All rows are made from the same 9 directions, up to rounding. Whole rows:
[[ -2   2   2  -5  -1  -5  -1  -1   5  -3   6   2  -5  -5  -1  -2  -6   0
   -1   2]
 [ -3  -4  -4   0   7  -3 -22 -15   2 -11  18 -10   6 -14 -16  17 -20  17
   20   4]
 [-13   0  18  -9   9  -9   6  16  13 -14   9   3 -13  14   4   0  -9 -17
   -3  18]
 [ -3   3  19   3  -4 -12  21  15  -5   8   8  -2   5  25  -3  -7   7 -26
  -10   0]
 [ -5  -7   3  -8 -10 -12  -9  -9  -5  14  15   5  -5  10  -7   5 -16  -9
   -1 -14]
 [ -5  13   0  -8  -4   7 -18  -5  -1   1   8  -3   0  -4  -5   4  -8   6
   10  -5]
 [ 16  18  21  23  15   0 -10  13  17  -3   8  -3   6  -5   4 -11   7   3
    9  29]
 [-11   4   4   6  -4  16  -8  11  -3   0  -4  -6  14  25 -11   0   6 -17
   10   5]
 [  3  -6 -12   5   8  -2  19 -16  -2  -9 -15   3  -4 -18  15   6  15  10
   12 -17]
 [ 11 -28  -8  14   2 -12  10  -9  -6   9  -5   3   4   1   1   5   1   2
   -7  -6]
 [ 13 -12 -10  17   0   9   7   8  -3   5 -19  -1  12   3   0  -8  15   3
  -13  10]
 [-14   7   7 -22   9   2  -6   1  12 -12   1  10 -28  -5  20   6 -11   0
    5  -1]]

Rows cut short, each followed by the rest of it:
[-11   9  10  -7   5   0  -8  -2   7  -6   8   3  -8   2   4   5] : [-7 -6 16 -1]
[  1  -4  -4  -2   0 -10  11  -2   8  -8  -1   5  -6 -12   2  -6] : [-1  1 -5  5]
[  3  21  -4  -8 -22  -8   5  -6   6   7   5  10  -2 -16  -5 -25] : [ 3 -6 -8 -7]
[-11  11  15  -1  -1  25 -17  20 -11  13  -4  -7   5  38   0   7] : [  4 -16   3  -2]
[ -2  -9  -5  -2   4 -12  18  -3  11 -15  -5   7  -8 -12   6  -6] : [ 2 -3 -3  7]
[ -5 -11  -8  -4   0   1 -29 -25  -1   7   6   7  -8  -6   1  17] : [-19  10  21 -18]
[ 16  30  11  23 -10   6 -10   7  13  12   3   4  15  -5  -5 -29] : [16 -7  6 15]
[  7  -6   6   8   3 -19  11  -4   3   0  10   0   1  -5  -1  -1] : [-1 -2  0  2]
[  3   3  15   6  -5 -15   5   1   2  12  12   5   0  10   0  -7] : [ -1 -16   0  -2]
[  3 -11   6   9  17   0 -12  -5  -5  -1   6  -8   2   3   3  22] : [-6 11 15 -1]
[ -8   3  -3 -12 -12  -1   3   2   1   1   1   4  -3   4  -6  -8] : [ -4 -10  -8  -3]
[  0  18  -5   1 -12  -6  10  -5   6  -9   6  -2  11 -17 -14 -17] : [ 7 -3  4  3]
[-3 14 13  5  2  3  0  7  5  1  2  1  1  9  4 -5] : [  7 -12   9   3]
[  5  12   0   0  -4   6 -13   0  11   2  -2   8  -5 -10   4 -13] : [0 3 0 8]
[  1 -14  -9  -1  11  16  -2  15   1 -11 -17  -5  -1   3   3   5] : [  1  12 -14  19]
[ 4 36 15 -8  4 10  2 15 -1  3  2 -4 -7 -5 14 -7] : [11  6 -5 -1]
[ -7  10  -7   4  -1  26  12  21  -6 -13 -21 -13  20  12  -9  -7] : [23 -5 -3 12]
[-1  4  9  4  4  0  7  2 -3  5 -2  2 -2  9 10  2] : [ 8 -8  6 -8]
[ 8 -5 -5 -4 -2 -5 -3  0 -2  4  4 -2 -2 -8 -4  0] : [ -9  12 -14   3]
[ -8  -8  11  13  21  -7  20   3   0 -20   3 -11   9   9   0  16] : [ 9 -8 22  6]
[ -4  32  -9 -13 -24   1 -30 -12  20  -5  19   8   2 -28 -24 -26] : [-17   3   8  11]
[ -1  -1   0 -11  13  -3   6   2   7 -14  -2   2 -17 -14  15   5] : [-4 12 -4  5]
[  8  -8   5  -3  10  -8   5  -1  -4   7   1   2 -14  -3  16   9] : [-4 10 -9 -7]
[ -4 -13 -16  -6 -10  -1   4  -7  -9  -1  -2  -3   7  -1 -13   3] : [-4  2 -6 -8]
[ 12   4  -3  13 -10 -10  -5  -6  26   2  -2  21  -5 -18   2 -31] : [ 2 -7 -1 17]
[ -6   1 -11 -11  -4  -1  16   2   1 -15  -5  -3   0 -10  -5  -5] : [ 3  2 -9  4]
[ 15 -16   3  19  -1  -7  -1   5  -2  16  -1   1   8  11  -3  -5] : [  1  -4 -13   9]
[  8  -1   4   1  -8 -18 -21 -11   9   9  25   4   0 -10 -15  -5] : [-23   4  -1   8]
[ -1  21   1   5 -22  -3  20  -9  -6  16  -5   9   8   4   1 -20] : [ 23 -23   7 -27]
[  3   0 -11   2   0   7   7   1  -3  -6 -10  -4   6  -9  -2  -2] : [ 9  8 -4  1]
[ -1  12  -6 -12   7  -1  10  -8  10 -16  -6   7 -17 -29  18  -3] : [ 5 13  4 -4]
[  3  19   6   3   0  19  11  19   0   3 -20   2  -1   8  16 -14] : [24 -7 -9  3]
[  7 -14  -8  -8  -4  -4   0   0 -10  10   1  -2  -3  -2  -3   5] : [-10  11 -22  -4]
[-3 -9 -6 -6 -2 -7  1 -8 -5  0  5 -1 -1 -3 -5  7] : [-9  3 -1 -8]
[ -1   1   7 -13  -7  -2 -14  13   5   7  10   3  -9   9  -5  -7] : [-17  -4 -20  13]
[  5   9  -5  -2  -6  10 -12  -1  -1   8  -4   2  -1  -6   1  -5] : [ 1  8 -4 -2]
[ 14   1   4  13 -11  -3  -2  13  -7  18   7  -8  19  12 -18 -12] : [  2  -4 -20  11]
[ -9   8   7  -4   2   1  18   0 -10  -1  -4  -3  -1  10   9   7] : [ 13 -10   8 -19]
[ 27  -7  -8   9  -7   5  -5   5 -23  30  -4 -11  12   1  -4   1] : [  3  22 -31  -7]
[ 10 -20   5   2   4 -29  27  -5 -14  10  10  -4  -2   2   3  10] : [ -3   1 -16 -14]
[-11  -2   6   1  -4   8 -13  -7   1  12  -5  14  -8  21  11   3] : [  1 -20  17 -15]
[  4   8  -2   0  -9   0  -1   3   0   5   2  -1   6  -3  -8 -10] : [ 1  0 -8  3]
[-2 -7 14 12 11  0  0  8 10 -1 -4  6 -5 16 11  1] : [  3 -14   7  12]
[  4  -5   4   7   7 -14  10   4   1 -12  13 -13  12  -5 -15   2] : [-4  4 -2 15]
[ -1  16  16  -8   4   2  -3   5  -1  10   4   5 -15   7  18   2] : [  1  -3   0 -10]
[  2 -11  -9 -10   4 -14  47   5 -21 -12  -4 -17   6  -7  -3   9] : [ 12  10 -24 -11]
[  6 -13  -2  12   0  -5  -9 -10  -2  10   4   2   5   3  -4   5] : [-5  1  7 -4]
[ -3   8  -4  -3 -12  15  -1  12 -11   8  -7  -6  11  14  -9  -5] : [  7  -5 -11  -2]
[ 15  -3   5  11  -6 -16 -15 -14  -1  20  18   3   3  -5  -7  -1] : [-11   4   2  -6]
[ -4 -11 -10 -19  -4  -9 -10  -7   7  -6   8   6 -14 -13  -5   2] : [-23   9 -11   5]
[  2  19  14   3  11  -6   4   1   3  -9  13  -8   2 -10   3   4] : [ 4  5 14  2]
[-13   6   4 -11  -8   7  13   6 -11   8  -8   3  -4  21   8   1] : [ 10 -18  -3 -19]
[  1  -3   8  12   2   7 -23  -5  12  14  -5  17 -10  11  14  -3] : [ -2 -11  15   1]
[  6  24   7  -5  -7 -10   1   1  -1   0  21 -10   8 -14 -14  -8] : [-4  6 -3  2]
[  2  11  13 -11  -7  -1  -5  19  -4  12  12  -4  -2  13  -6  -6] : [ -9  -4 -24   8]
[  5   2  -6  -2   6  -4  -1  -4   5 -12   4  -5   0 -21  -3   1] : [-5 17  0  9]
[  2  -2 -11  -6  -6   9 -14  -7  -5   9  -6   3  -4  -6   2   2] : [ -5  11  -4 -10]
[  1  -5  -2  -3  -9  -9   4 -12  -4  15  -1  12  -8   1   8  -2] : [  0  -7  -2 -20]
[ -1  -8  -4   8 -13  10 -21   7   2  10   0   1  14  18 -19  -9] : [ -7 -11  -5  15]
[ -3   5  -4   1   3  10 -11  -1   7  -7  -5   2   0  -6   1  -1] : [ 1  4 10  6]
